The same things were measured in two ways. Each way mixes the same 9 hidden numbers, adds some noise and spreads widely along 6 directions of its own, which tell nothing about the thing.
In the rows, 128 means zero.
Some things both ways: the first way, then the second way.
[120  95 111 125 165  79 129 114  99 132 136 149 104 165 105]
[131  83 120 100 118 128 136 113 125  95 144 193  98 155 152 107 200 146
 109 165 114  88 122 126 141  91]

[ 67  99 108  92 167 104  98 111 116  99  86 144 104  95 103]
[137 139 113 137 142 158 161 173 154  46 149 165 116 145 174  95 131 144
  93 166  95  87 123 141 154 115]

[193 192  90 147 154 157 173 117 166  82  88 147 126 146  90]
[134 130 101 117 117 136 146 138 151 132 138 158 155 131 167  92  68 136
 112 142  94  80 117 138 112 140]

[106 108 124 139 111  70 144 103 100 126 166 159 146 156 126]
[115 175  99 148 128 150  87 150 120 147 136 117 176  84 126  85  70 124
 121 125 135  89 140 158 120 154]

[165 137 143 111 133 167 134 115 173 132 120 107 141 116 153]
[128 122 123 118 130 122 134 132 101 125 103 108 130 127 132 147 132 135
 135 129 115 141 141 119 132 128]

[102  84  66 116 122 139 125  98  99 175 167 192 157 145 131]
[145 165  75 120 138 136 139 168 141  60 155 116 157 150 142 114 110 108
 115 130 151 107  89 177 127 114]

[205  86 144 126 173 154 202 131 210 100  95 132 155 129  97]
[128 101 171 107  99 106 118 137 130 150 122  77 148 117 112 103  99 160
 130  78 101 131 104 157 126 132]

[104 134 146 156  83 148 156  79 116  87 151 110 113  94 131]
[118 121 123 113  81 160 135 175 135 125 137 112 155 103 166  93  67 183
 104 133  46 109 128 141 127 171]

[116  94  64 121 163 162 123 146 128 122 109 191 124 128 127]
[136 138 115 148 158 112 156 135 102 106 120 119 143 123 111 131 109 122
 119 142 139 108 110 121 101 135]

[103 151 117 140 102  97 127 114 116 143 163 123 116 153 146]
[122 138  94 120 136 146  76 134  88 127 121 114 131 122 129 135 131 138
 148 107 109 146 170 149 143 122]

[ 95 134 115 110  82 128  84  89  91 150 157  71 134 112 152]
[145  94 126  98 145 145 118 147 110  75 132  80  84 156 100 147 148 141
 165 120 115 194 114 175 163 119]

[ 82 181 184 127  95 126 162 120 131  88 154  51 117 103 135]
[118 112 149 128 136  91 130 125 143 193 106  78 146 144 120 116 100 138
 141 131 140 111 102 128 131 147]

[148 138 123 183 128 123  76 121  50 130 180 148  70 156 143]
[143 130 131 133 154 130 138 135 107  77 142 107 130 142  84 154 108 103
 140 116 142 147 103 144 119 111]

[185 192 101 148 117 137 166 136 116 129 168 108 122 140  91]
[148 125 111  91 133 121 136 151 139 112 103 111 133 116 144 106 120 112
 152 130 147 144 111 165 145 127]

[ 78 105  66  73 164  68  88 104 102 120 117 126 117  82  67]
[128 105 126 129 110 167 111 169 145 135 130 113 177 127 142 104  93 143
 140 128 110 105 129 142 145 159]

[155 166 151 158  69 204 198 100 186  90 113  76 145 139 129]
[114 156 133 154 131  93 144 110  76 126 103 120 141  59 117 137 146 140
  73 155 147  90 122  87  87 142]

[166  48 193 136 192 111 113 142 101 129 165 181 133 155 209]
[112 142 108 116 108 135 127 138 107 166 121 123 151  94 120 125  71 122
 138 165 105 114 130 116 106 163]

[171 154  81 145 129 134 103 107 107 118 134  99  90 171  88]
[159 105 133 176 175 138 137 154  95  58  97 100 175  98 126 115 138 139
 111  98 161 112 122 134 134 153]

[125 143  94  87 179 172 142 127 165 116  64 155 155 106 111]
[109 160 129 110 110 106 105 112  87 150 114  58 169  96 115 153  76 118
 125  87 115 144 122 142 125 141]

[184 124 194 109 145 100  98 103 116 183 176 111 162 160 180]
[146 155  78  96 120 154 110 162 135  74 133 128 139 109 164 110 121 110
 134 121 145 143 128 189 148 118]

[172 155 187 133 105  67 103  77 127 113 114  30 117 173 123]
[110 173 116 134 128 140 119 171 152 143 139 120 110  94 138  69  87 157
 108 178 121  95 119 153 126 159]

[ 94 170 186 106 135 135 157 127 170  91 130  76 149  65 162]
[125 160 100 130 139 116 113 109  81 109 144 138 119 131  80 167 150  97
 131 143 166 128 129 121 103  92]

[122 152  99 169 100 167 182 159 112  98 173 132 124  97  95]
[129 133 142  97 100 155  77 132  74 104  97  74 129  61 111 165 116 132
 153  76 105 211 169 153 152 139]

[186 145 163 154 121 166 135 122 131 129 176 116 154 169 177]
[163  75 139 126 159 124 125 110 117 105 122  97 143 166 107 152 123 117
 158  76 151 157 107 150 136 119]

[164  43 157 119 193  63  82 167 110 156 165 157 128 163 159]
[142  77 126 106 141 172 102 128 131 115 123 170  73 158 134 139 174 130
 182 140 112 172 179 131 175  95]

[168  84 113 169  99  89 132 106 110 154 192 134 120 205 120]
[108 146  86 128 106 169 106 151 134 169 126 170 122 107 164 121 133 151
 124 198 112  94 179 101 126 143]

[141  91  76 109 157 115  60 122 108 161 100 135  97 162  85]
[ 85 149 148 136 118  90 128 107 107 213 109  74 135 119  91 171 119 119
 130 176 149 115 119  77 112 140]

[117 198 101  99 155 142 134 144 124  95 120  82 131 108  93]
[158  51 128 104 134 128 142 124 172 161 108 127 140 154 160 104 106 147
 151 125 127 124 108 142 134 156]

Other things, the second way, with their names:
(832): [126 154 125 102 123 106 117 138 144 135 118  61 148 118 138 113  80 120
 135  92 131 148  98 183 146 134]
(778): [144 114 130  93 112 117 143 145 158 146 129  92 150 140 127 107  53 122
 154 111 118 144  84 167 119 146]
(66): [ 93 161 129 138 136  95 114  99  70 161 141  83 141 102  64 154  97 106
 114 154 151 105  96 119  93 148]
(194): [135  72 157  93  98 108 163  95 139 131 140 160 144 149 154 100  94 138
 108 121  72  86  95 127 117 118]
(82): [112 133 124  97 119 132  92 149  95 146 125  45 120 110 102 120  84 154
 157 112  90 171 124 180 144 159]
(1217): [128 105 128 115 116 118 121 127 144 167 121 111 112 149 148 129 129 169
 131 120 107 131 134 129 129 127]
(564): [159 110 162 166 179 119 137 126 132  65 102 176 133  91 153  63 168 135
  92 105 170  77 125 140 152 110]
(11): [122 155 101 117 140 153 100 186 133 120 118  70 118 113 142  99 108 156
 146 130 114 154 138 183 165 157]
(1128): [131 143 131 119 128 150 114 136 152 126 150 147  56 164 124 148 134 144
 148 129 112 167 155 140 142  81]
(1154): [115 127 145 166 182 123  98 140  81 119  98  59 183 117  96 108  93 119
 146  78 128 116 135 153 161 150]
(258): [127 125 123  85 129  97 146 128 153 146 129 102  87 183 118 143 142 120
 156 156 137 153  94 146 140  98]
(85): [114 196 112  94  87 116 145 155 146 110 128 108 114 102 178 124  99 145
  85 140  88 127 123 146 125 113]
(1163): [117 102 158 121 103 114 138 120 110 170 128 120 152 117  99 123  85 137
 129 137  93 101 110 105  99 144]
(1109): [141 123 110 137 142 144 139 147 135 107 137 156 129 120 134  96 113 129
 121 167 132  94 113 135 123 139]
(1208): [160 149 127 144 169 129 111 146 127  75 109  96 133 102 122 116 122 123
 132  77 176 158 125 177 142 116]
(500): [130 141 114  98  96 145 142 122 133 111 112 172  93  83 190 142 142 150
  86 157  96 135 161 105 127 123]
(359): [120 114 129 100 107 131 126 126 153 152 137 127  99 117 167  97 100 172
 106 143  83 117 120 148 133 146]
(787): [133 152 114 179 161 130 107 137 117 145 116  78 160 102 107 143  95 139
 117 111 178 121 129 125  98 162]
(1199): [138 157 121 181 180 137 130 150  51  25  78 118 170  36 144 114 161 129
  81 120 148 101 155 122 148 152]
(776): [123 135 139 149 117  99 147 112 139 161 132 147 130 110 119 129 132 140
  91 163 167  76 106  88  79 127]
(436): [123 161  78 142 109 138 146 152 147 160 133 162 136 112 176 114 108 169
  79 184 119  68 140  96  79 151]
(285): [183  69 142 134 174 148 137 143 150  89  78 178 126 133 152  99 157 118
 170 104 161 143 156 132 161 108]
(855): [ 98  91 123  89  84 155 136 142 149 181 148 176 100 190 165 120 109 163
 149 184  10 102 168  93 144 111]
(716): [157   4 162 109 160  92 159  73 119 136 106 134 157 193 107 144 158  99
 170 117 153 117  81 111 141 118]
(858): [131 118 162 119 128 104 111  94 118 140 128 102 113  98  97 142 123 123
 123 101 162 146 103 141 120 122]
(454): [140 129  88  80 124 127 145 153 190 139 129 150  86 154 181  95 138 137
 141 187 135 125 108 160 144 123]
(526): [124  89 156 159 111 116 172 130 177 207 110 169 177 122 175  77  92 163
  93 176 110  23 117  65  98 168]
(928): [109 144  96 101  90 156  82 116 131 180 154 146  92 141 135 169 129 144
 140 148 117 149 170 117 119 106]
(423): [115 150 126 117 130 141  67 112 102 129 132 122 119 115 111 143 135 103
 154 106 141 153 163 153 156  95]
(673): [ 90 169 103  77  69 128 100 128 100 181 132 119 101  93 145 132  87 151
 123 149  51 141 163 132 116 128]
(536): [142 141  72 134 131 158 115 134 149 115 133 159 124 124 188 129 134 143
 105 141 139 112 154 133 126 128]
(437): [143 130  99 168 167 160 120 134  51  64 105 147 139  79 112 168 165 116
 117 143 155 130 170  93 116 138]
(83): [165 146  69 116 167 173 131 171 148  23 129 139 119 153 171 131 145  98
 146 131 152 157 135 183 176 105]
(1058): [136 149 109 177 156 123 147 134  65  73  97 146 160  55 124 125 160 134
  76 157 168  75 132  94  93 150]
(877): [142 164  81 112 117 159 123 155 121  84 121 172  84  95 170 132 162 150
 108 159 120 143 168 134 124 108]
(640): [147  93 163 129 144 127 130 121 128  99 113 125 127 109 134  97 114 140
 125 102 115 129 119 150 149 129]
(390): [116 129 124 116 100 139 119 150 152 176 135 110 130 115 126 118  89 144
 134 161 122 120 118 129 115 157]
(830): [135 166 111 136 107 125 115 144 107 136 114 127 145  69 142 110 100 168
  92 106 112 112 151 127  87 134]
(407): [144 120 115 137 179 144 116 135 110  78 118 139 118 136 114 123 153  97
 156 135 159 137 137 147 160 110]
(1210): [121 138 138 124 129  97 135 111 117 151 134 131 100 128  86 132 148 118
 126 164 165 114 100 115 103 106]
(1241): [113 147 144  92 113 100 109 129 117 140 108  63 142  98 122 125 107 118
 138 107 131 153 110 165 148 131]
(1027): [134 112 121 143 131 147 153 148 149 133 129 152 139 131 157 105 100 157
 107 160 100  83 127 111 119 152]
(535): [139 104 132 143 150 132 133 129 128 113 121 134 155 151 146 112 117 133
 127 104 114 101 132 129 140 119]
(267): [130 120 120 117 142 112 147 163 155 160  99 112 112 130 139  83 125 148
 145 169 134 118 112 142 129 150]
(629): [135 154  68  97 111 163 114 157 154 104 154 173 104 143 166 121 129 133
 128 162 119 127 142 154 129 105]
(1214): [101 126 126  96  92 113 108 109 105 199 109  91 118 105 108 167 140 129
 142 171 139 146 129  99 118 144]
(672): [124 178 108 122 113 116 124 157 142 158 108  97 135  90 155 116  93 151
 109 132 127 126 136 137 110 144]
(591): [169 114 136 146 164 126 151 137 144  29 115 132 139 155 171 129 174 130
 103  77 153 122 124 150 162  80]
(388): [151  69 161  99 117  88 130  76  84 125 121 131 108 133  87 159 162 142
 130  83 127 155 113 120  96  90]
(894): [137 100 160 153 135  98 125 104  92 147  86 109 189  62 113 114 128 125
 111 107 172  94 115 107 107 161]
(1059): [125 125 108 119 118 140 124 130 102 134 119 136 134 108 139 142 122 140
 124 149 111 123 147 112 117 139]
(1018): [134 117 117 126 105 148 123 128 128 158 154 159 118 143 108 148  95 138
 138 141 111 128 138 109  87 119]
(310): [116 161  84  99 114 130 110 158 119 136 128 116 107 120 122 123 147 131
 142 171 144 133 128 152 122 117]
(936): [106 178  88 130 116 106 146 135 140 162 126 144 162 147 165 135 123 112
 104 178 132  61 133  93 109 110]
(372): [128 154 131 131 112 148  74 106  71 120 108 121 108  48 108 177 140 136
 124  93 143 182 186 117 115 119]
(1178): [154 104 128 122 148 130 111 136 134 109 119 122 116 130 132 103 132 148
 139  97 137 141 131 166 138 119]
(519): [120  71 164 108 121 119 118 103  70 130  80 112 149 119 128 145 160 133
 149 101  84 143 162 104 165 121]
(76): [108 145 123  90 116 140 112 121 135 126 133 166  76 134 152 133 159 119
 136 175 103 133 157 128 164  92]
(552): [134  88 141  97 137 102 135 127 150 165 124 128 108 177 123  91 122 138
 163 132 109 120 109 152 142 108]
(187): [ 91 193 125 100  90  82 124  76  73 130 153 134  79 105  98 183 164 115
  80 159 125 122 120 103  90  70]
(152): [125 153  95 156 132 121 120 117  83 129 113 194 159  74 135 106 162 117
  94 167 165  53 155  86  89 115]
(496): [ 87 206 116  98  89 107  91 106 100 155 137 105  80 100 102 189 162 105
 120 157 154 161 145 117 118  81]
(539): [146  98 133 127 127 116 166  94 148 125 133 187 122 136 153 124 125 130
  96 149 132  85 110  98 101 116]
(682): [136 115 152 123 121  84 147 103  83 129  79  91 176  62 126 133 122 126
 104 108 146 117 104 111 103 157]
(651): [171 131 111 161 180 139 137 170 125  83 100 126 159  94 124  86 107 126
 134 106 174 122 123 159 119 148]
(319): [137 180  51 118 153 154 122 145 106  55 127 132 127 128 178 148 134 111
 114 134 123 139 156 161 147 111]
(243): [136 172 104 137 114 141 153 175 139  96 115 113 151  84 190 104  83 169
  74 135  98 105 131 139 115 161]
(1240): [135  53 158  89 124 128  98 100 141 169 117 117 118 183 132 131 124 138
 185  77  90 167 148 149 171 101]
(1072): [124 144  86  86 133 102 165 150 140 156 113 142  89 150 147 105 116 129
 150 197 108 122 115 131 118 125]
(166): [110 168  68 105  94 138 132 146 106 123 141 118 127 117 158 155 125 152
  96 175  94 116 138 121 106 139]
(732): [ 93 139 151 114  85 105 109 115 122 210 114  94 152  95 121 134  98 136
 126 141 118 112 132 104 119 146]
(919): [123 113 143 122 149 106 120 101 102 120 120 122 109 127  99 145 170 109
 137 144 163 132 117 127 143 109]
(729): [106 143 136 129  90  87 137  85  98 191 116 110 149 110 134 175 115 151
  83 130 114  98 131  71  76 127]
(196): [168 136 114 124 152 160 107 138 122  37 124 149  76 105 149 142 168 139
 119  89 145 183 158 170 148  94]
(44): [117 134 127 137 120 107 153 129 130 157 130 128 145 113 122 115 104 133
  99 175 139  74  95 101  94 148]
(788): [158 163  91 163 165 146 130 183 180  95 116 157 108 124 167  90 155 151
 115 145 182 105 145 144 130 110]
(124): [147 117 123 126 128 123 139 114 151 131 142 178  94 147 132 126 145 132
 122 143 142 112 125 117 107  93]
(838): [119 135  91  75  95 161 116 164 147 117 159 149  95 150 142 116 124 128
 149 175  93 138 127 161 144 111]
(1200): [133  77 143 118  97 158 104 143 171 206 119 151 110 135 162  98  99 195
 146 120  76 124 170 117 125 144]
(522): [121 143 108 149 143 109 160 147 158 168 125 128 148 166 146 125 105 131
 119 179 140  73 115  96 110 133]
(1001): [103 138 132 110  95 108  99 115 137 213 119  86 139 133 129 143 101 145
 136 117 120 127 140 120 117 127]
(71): [120  92 171  79  81 106 130  80 150 166 144 138 109 123 130 133 112 124
 122 133 116 125  97 124 124 114]
(652): [111 135 124 109 122 120 110 115 117 150 134 125 101 155 125 145 137 134
 138 134 110 134 145 130 136  96]
(52): [102 112 137 130 130 112 125 133 165 235 136 141  90 159 107 100 115 152
 150 200 124  90 125 103 111 136]
(677): [111 120 141 124  82 132 108 153 143 212 137  70 141  96  94 130  76 173
 129 151 133 127 103 122  88 182]
(958): [138 126 159 158 129 104 124 104 132 162 114 152 140  99 128 115 125 145
 102 107 157  91 134 100  93 115]
(546): [133 137 146 144 153 125  97 117 109  92  99 136 128 122 137 138 189 114
 131  91 159 135 170 128 170  72]
(402): [148 179 101 138 137 174 119 146 132  48 140 147 109  94 162 137 105 124
 100 111 121 151 160 151 138 113]
(836): [152 144 140 164 184 109 116 109  96 112 116 110 119  75  57 129 112  96
 137 114 214 146 103 140  98 141]
(1089): [130 115 160 117 123 130 127 155 123 139  81  66 125  94 129 127 105 157
 148 113 101 171 139 133 150 158]
(151): [103 221  95 131 120 126  76 134  62 125 121  70 146  47 103 151 102 112
 113 115 150 148 148 150 112 138]
(852): [143  91 137 131 132 148 133 143 148  99 122 158 104 119 175 100 159 176
  99 140 107 109 141 128 148 131]
(358): [135  70 200 120 118 107 140 101 142 150 124 103  94 159 106 151 126 160
 137  96 100 156 112 110 134 107]
(355): [ 87 113 138 106  98 148  93 109  90 162 146 106 104 169 104 198 138 139
 156 140  66 154 170  98 149 107]
(1243): [142  73 128 129 152 140 138 110 131  97 159 189  92 204 121 138 164 128
 142 138 114 107 130 118 138  75]
(887): [120 142 111 116 101 171 120 154 125 114 129 165 108 109 167 135 131 152
 117 158  74 124 180 110 136 122]
(238): [105 179 104 114 137  93 122  87  45 106  96 132 151  74 107 158 164  63
 114 161 168 109 133 108 125 104]
(1229): [109 116 128 124  97 150 105 105 113 171 164 168 107 135 102 149 106 135
 129 163  97 109 148  94  98 118]
(680): [ 92 134 152 120 117  94 103 112  68 171 109  87 143 108  91 129 135 130
 135 126 108 113 137 119 131 122]
(160): [157 113 110 129 130 145 139 142 130  74 139 163 116 126 149 110 146 160
  96 123 123 110 127 140 112 116]
(60): [157 145  80 122 144 129 122 164 125  87 118 101 127 129 148 121 139 159
 121 101 141 147 127 173 121 121]
(236): [154 121  91 121 116 121 175 146 185 154 124 172 134 141 186  93 107 155
 104 173 132  74 107 114  86 141]
(1213): [117 138 116 131 139 124 112 132 140 165 139 102 112 166 121 134  96 141
 144 133 114 132 132 140 128 124]
(1281): [101 159 119 130 121 125 110 114  97 156 120 154 105 101 120 154 160 121
 119 177 134 112 163  89 120 112]
(690): [ 96 174  86 107  95 115 127  98 123 160 156 161 120 143 144 167 127 108
 100 184 127  89 129  98  97  99]
(937): [140 177 120 169 159 135 130 154 118  56 134 136 110  76 134  95 143 148
  73 137 165 100 122 152 117 129]
(725): [130 108 116  91 124 164  89 154  90 103  77 105 152 102 146 129 145 113
 184 107 101 174 187 150 193 128]
(433): [146 139 119 107 158 109 122  89  73  86  91 130 111 110 128 166 156  91
 143  95 142 175 157 130 141  86]
(1029): [128 140 130 126 124 110 120 111 101 113 155 132 108 135  96 137 140 137
 108 121 129 119 115 135 102  95]
(739): [138 108 181 145 116 128 133 133 164 140 134 138 137 101 131  85  93 157
 102 115 129  93 109 129 120 138]
(1145): [143 143 117 146 136 135 141 131 159 131 143 144 107 133 137 135 100 140
 111 141 145 119 119 122 100 127]
(1045): [140  66 163  95 107 107 132  83 112 158 125 135 102 116  90 142 128 136
 142 132 126 149 103 120 100 129]
(26): [134 133 140 148 152 132 103 124  75 100 109 116 132 125  79 172 162  99
 158 103 163 157 160 112 134  87]
(678): [ 91 149 123  94  97 112 137 113 140 158 163 125  90 161 140 142 123 138
 105 188  90 104 104 125 130 114]
(879): [117 158 110 126 118 153 100 148 143 153 131 116 104 140 142 143 111 149
 142 130 105 148 171 131 139 114]
(973): [144  63 140 102 124 116 144 124 126 125 114 128 145 153 147 105 124 154
 133 109  89 112 114 138 135 128]
(463): [151 116 109 128 149 166 131 171 132  93 126 117 160 112 117  94  70 107
 158 139 134 128 109 166 138 169]
(42): [132 173 138 163 156 128 135 167 141  65 125 100 143  79 157  73 102 147
  76 119 140  96 110 168 146 147]
(1038): [125 120 136 129 139  92 134 113 112 176 128 114 113 144  79 134 109 124
 144 143 144 116 106 115  87 123]

Some of these things the first way, each followed by its name:
[150 130  87  85 193  57  82 131 130 145  80 142 125 147  78] | (423)
[116  70 147 108 132  86 116 122 109 179 185 115 135 144 160] | (310)
[108  55  83 127 131 145 147 122 142 176 160 221 141 148 132] | (936)
[108 141 152  80 180 108 129 144 140  91  97  79 140 113 113] | (919)
[ 72 187 111 177  71 187 188 115 132  97 120 127 109 106  96] | (187)
[191 134  93 160 151 146 153 166 185 106  98 125 123 145  67] | (1128)
[153 155 180 152  77  76 135  95 141 105 149  28 113 153 134] | (52)
[ 42  91  48  86 121 146  84 135 123 153 111 138 153 111 114] | (787)
[162  83 138 111 172 119  46 128 112 156 139 129 118 153 181] | (437)
[ 83  79  90 127 115 121 148 140 133 134 137 165 140 117 112] | (1281)
[171 116  87 119 178 139 106 149 114 122  85 141 129 125 103] | (1045)
[127 149  87 141 121 169 222 149 153  72 127 129 150 108  65] | (894)
[135 106 158 122 198 137 137 164 181 116  91 144 106  99 138] | (830)
[161 130 127  93 132  95 149 106 189 118  54  96 159 125  80] | (564)
[180 130 110 171 135 110  98 123 107 171 159 142  80 205  99] | (1001)
[ 69 154 128  77 115 121 110 107 153 123  82  83 140  45 155] | (1038)
[ 53 107 161 126 117 138 141 119 121  88 142 120 127  83 156] | (1027)
[ 82 153 179 125 120 144 172 131 143  98 142  92 148 101 150] | (151)
[ 64  72  65 135 127 137 123 115  85 136 118 199 132 175 101] | (678)
[128 136  70  69 191 140 112 152 155 140  79 118 134 107  79] | (258)
[152 199 181 154 147 171 202 109 153  39  99 124 122  93 125] | (194)
[157 150 169  51 218  68  94 125 180 115  53  77 122  89 139] | (552)
[116  95 168 150  64 143 186 112 145 124 175 101 167 118 160] | (1210)
[163 127 119 168 108 186 144 140 152 118 131 123 150 159 121] | (1145)
[115 185  73 163  73 165 120 100  98 127 123 139 114 118  99] | (539)
[167 252  72 146 127 139  69 131  97 161 106 126  70 140 107] | (433)
[118 135  94 125 182 165 195 176 138  94 122 168 144 134  75] | (832)
[171  61 159 134 207 110 118 155 116 118 109 177 129 175 145] | (640)
[155 198 128 124 188 137 142 175 115  93 164 102 115 142  99] | (83)
[145 124 148 123 150 142  55 127 110 166 104 129 104 127 140] | (500)
[ 87 113 190 101 180 148 186 151 186  82  91 143 152  67 169] | (673)
[ 99 162 106 175  85  93 102  92  77 100 143 123  85 120 111] | (1229)
[159 128 166 115 187 197 152 149 192  92  80 112 126 111 130] | (243)
[189 149  50 165 107 164 200 117 155 111 131 165 115 149  70] | (519)
[168  73  69 166  83 133 136 122 136 174 183 176 132 147 120] | (26)
[ 93 150 142 110 105 198 203 146 203 124 149  86 175  93 157] | (60)
[ 88  59  76 140 135 130  50 142  74 185 127 223 127 145 136] | (402)
[119 173 113 128 122 120 141 114 131 102 111  92 102 104  62] | (732)
[152  93 141 144 107 125 103 115 131 170 141 140 139 143 159] | (124)
[ 97 107  92 117 161 133  58 109  88 165 128 151  85 155 138] | (166)
[145  95 179 147 112 104 104  88 118 123 142 114  98 138 140] | (526)
[164 107 118 169  85 122 165 113 115 140 199 109 137 214 123] | (11)
[ 66 209  57 138 106 162 159 117 120  95 114 140 118 110  63] | (690)
[119 197  96 120 132  90 160 121 154  96 105 101  99  97  72] | (152)
[143 152  89  82 175 146 131 121 154 101  34 129 163  93  48] | (71)
[121 153  67 153  67 154 165  81 120 132 147 152 129 130 121] | (973)
[ 72 145 138 121  87 168 127 108 122 163 176 147 165 137 199] | (319)
[133 140  98  99 146 139 110 140 168 148  97 100 126  96 106] | (877)
[206 167 101 146 163 160 207 150 158  91 118 123 129 163  54] | (1241)
[144 135 116 108 109  98 144  72 171 128  87 107 128 122 115] | (680)
[110  96 115 119 151 151 139 143 147 125 140 150 125 132 134] | (522)
[144 100 151 160 151  97  95 148 120 149 164 136  87 166 133] | (879)
[ 81 172  89 166  78  89  98  86  75 116 156 128  82 122 115] | (1243)
[129 142 114 114 170  89  52 106  87 136  70 114  94 178 100] | (359)
[ 99 139 130  78 191 114  58 165 141 129  63  98 112  58 108] | (372)
[111  96 178  94 111  95 117 116 133 154 160  73 134 110 180] | (267)
[143 115 195 100 192  82  80 155  90 159 167  94 110 162 161] | (454)
[179 125 189 172 103 169 160 133 158 144 175 104 128 163 160] | (672)
[ 96  89  63 171  58 154  94  98  98 161 130 164 106 113 103] | (358)
